There are 3 ways to turn a row about zero (a turn may also mirror it). The second row of each pair is the first, turned, with some noise. The first 27 pairs use one turn. New pairs use 3 turns, one after the other, and a turn may come again.
In the rows, zero is written as 128.
Known pairs, each followed by its turns in order:
[129 168 122 141 108 133 127 109]
[142 127 160 145 159 137 122 120]
Z757

[153 126 175  47  63 151  91  70]
[ 96 167 193 176  49 177 126 158]
Z335

[ 84 153 134 133 150 106  79 141]
[109 123 143 122 115  66 161 107]
Z73

[169 104  97  87 148  87 114 144]
[108  68 102 100 168 144 138 118]
Z73

[103 127 135 101 133 115 111 110]
[ 98 118 113 133 110 107 121 119]
Z73

[147 120 122 111  91 104 119 120]
[104 122 125  89 137 141 105 129]
Z73

[101 120 168 126 156 134  72 176]
[109  80 171 119 155 152 105  80]
Z335

[121 107 151 127 130 151 139 156]
[130 153 108 128 105 146 138 148]
Z757

[133 117 150  91 174 194 105  80]
[ 99 132 172  89 115 117 114 207]
Z757

[129 123 140 155 154  84  91 155]
[156 101 157  90 144 117 103 102]
Z335

[148 120 103 166  80 125 110 180]
[125 154 112 182 106 146 103  77]
Z757

[110 118 155  87 114 137  90 121]
[148 107 150 112  84 142 115 150]
Z757

[121 137 159 142  92  71 226 178]
[189 147  89 105 174  88  74 199]
Z73

[134 108 171 160 136 111 127  98]
[163 113 127 110  77 124 112 122]
Z73

[188 187 146 116 175 121  81 164]
[160 180 184 116 169 141 121  61]
Z335

[146 129 125  99 162 134 112  96]
[153 136 160 148 127 137 164 127]
Z335

[101 107 158 166 124 105 147 112]
[157 135 112 112  83 108 121 157]
Z73

[129 119 147 123 147 116  94 167]
[130  85 155 127 135  98 139 128]
Z73

[180 105  80 121 120 112 135 121]
[136 161 138 101 103  83 163 138]
Z335

[100 186 110 144 143 105  97 151]
[126  72 117 170 156 150 114 127]
Z757

[106 128 199 153 118 119 159 107]
[129 114 124 132 151 170  82 183]
Z335

[164 160 129 116 118 120 127 120]
[130 135 127 114 152 136 107  92]
Z73

[ 73 148 144 134 128 120 134 126]
[137  97  99 140 128 160 104 122]
Z335

[121  70 105 125 156  92 127 124]
[104 113  98 115  96  78 146 114]
Z757

[148 126 155 117 204  82  94 158]
[172 111 184  79 165 154 141  91]
Z335

[ 92 131  95 127  86 127 181 143]
[190 152 101 157 143 103 135 117]
Z757

[121 145 138 114 130  86 129 112]
[141  90 130 108 139 129 141 110]
Z757

New pairs, each followed by its turns in order:
[134  95 104 120 170 129 133  42]
[144 177 118  86 114  60  92 118]
Z757 Z757 Z757

[132 145 115 125 105 161  85  96]
[111  92 164  95 135 116 151 106]
Z335 Z335 Z73

[140 104  84 116 184  83  85  82]
[109 149 112  77  67 110 142 193]
Z757 Z757 Z335

[ 86 152 140 178 176  52 151  86]
[178  89 112  62 171 169 181 127]
Z335 Z335 Z757

[103 137 144  84 130  95  64 167]
[100  79 155 144 137 179 104 174]
Z73 Z335 Z73

[ 98 117 135  70 175 134 142 158]
[110  59  91 103 138 133 138 142]
Z73 Z335 Z73

[122  93 111 132 100 136  64 101]
[ 89 103 170 129 103 126  96  87]
Z757 Z335 Z335

[ 74 109  82 136 121 176 134 140]
[133 171 106 140  73 157 167 115]
Z757 Z757 Z73

[ 74 123 101 121 116 125 109 147]
[146 111 173 144 157 111 157 122]
Z757 Z757 Z757

[137 127 108 146 125 123 110  78]
[137 131 171 131 147 104 139 153]
Z335 Z757 Z757

[157  88 112 103 230 159  90 146]
[123 111   4 143 104 128 135 120]
Z73 Z335 Z757

[132 144 132 145 105 124 154 137]
[117 145 156 125 151 120 126 129]
Z757 Z73 Z757

[123 125 158 139  96  97 167 107]
[151 146 140 126 135 176 160 106]
Z757 Z757 Z335

[155 101 135 127 233  97 107 170]
[116 119 161  78  91 209 189 138]
Z335 Z73 Z73

[ 60 132 110 147  67 151 108 167]
[155  81 103  64 139  76 143 100]
Z73 Z73 Z73

[132 194 147 121 109 106 172 216]
[176  86  57 193 131 122 111 163]
Z335 Z73 Z335

[135 120 127 158 156 168 110 123]
[133  97 148 153 116 100 160 120]
Z757 Z335 Z335

[138 131 121 114 121  83 101 153]
[150 109 137 115 115 156 151  93]
Z757 Z757 Z757

[140 116 152 114 146 116  84 113]
[121 107 170 100 109 140 111 120]
Z335 Z73 Z73

[159 150 169 121  96  94  75 129]
[137 141 194 131  80 106 115 107]
Z335 Z335 Z73

[ 77 125  89 136 136 127 131 144]
[131  94 109  92 118 116 108  98]
Z757 Z335 Z757

[127 124 108 126  97  79 154 158]
[128  99 101 116  99  81 117 104]
Z757 Z757 Z73

[115  56 141 130 130 166 114 139]
[154 166 154 169 174 147 107 113]
Z73 Z757 Z757

[135 143 141 118 164 107  82  73]
[111 106 151 175 112 136 117 188]
Z757 Z335 Z73

[115 154 126  96 180 109 134 149]
[138  82  99 107 139 165 114 140]
Z335 Z757 Z757

[151 135 124 137 123 123  81 137]
[103 152 127 107 120 159 144 131]
Z73 Z757 Z335

[123 134 143 134 157  65 134 125]
[143 131 107 133 162 139 121 185]
Z757 Z335 Z73

[123 123  96  77  91 106 141 133]
[142 126 156  99 100  91 118 170]
Z757 Z73 Z757

[111 130 107 143  85  97 155 134]
[101 161 109  93 118 133  96 131]
Z335 Z335 Z73

[116 121 123  68  96 127 197 124]
[ 95 194  85 116 124 129 177 138]
Z335 Z335 Z73

[ 93 141 171 135 161 137 152 125]
[145 114  98 124 157  89 126 165]
Z757 Z335 Z757

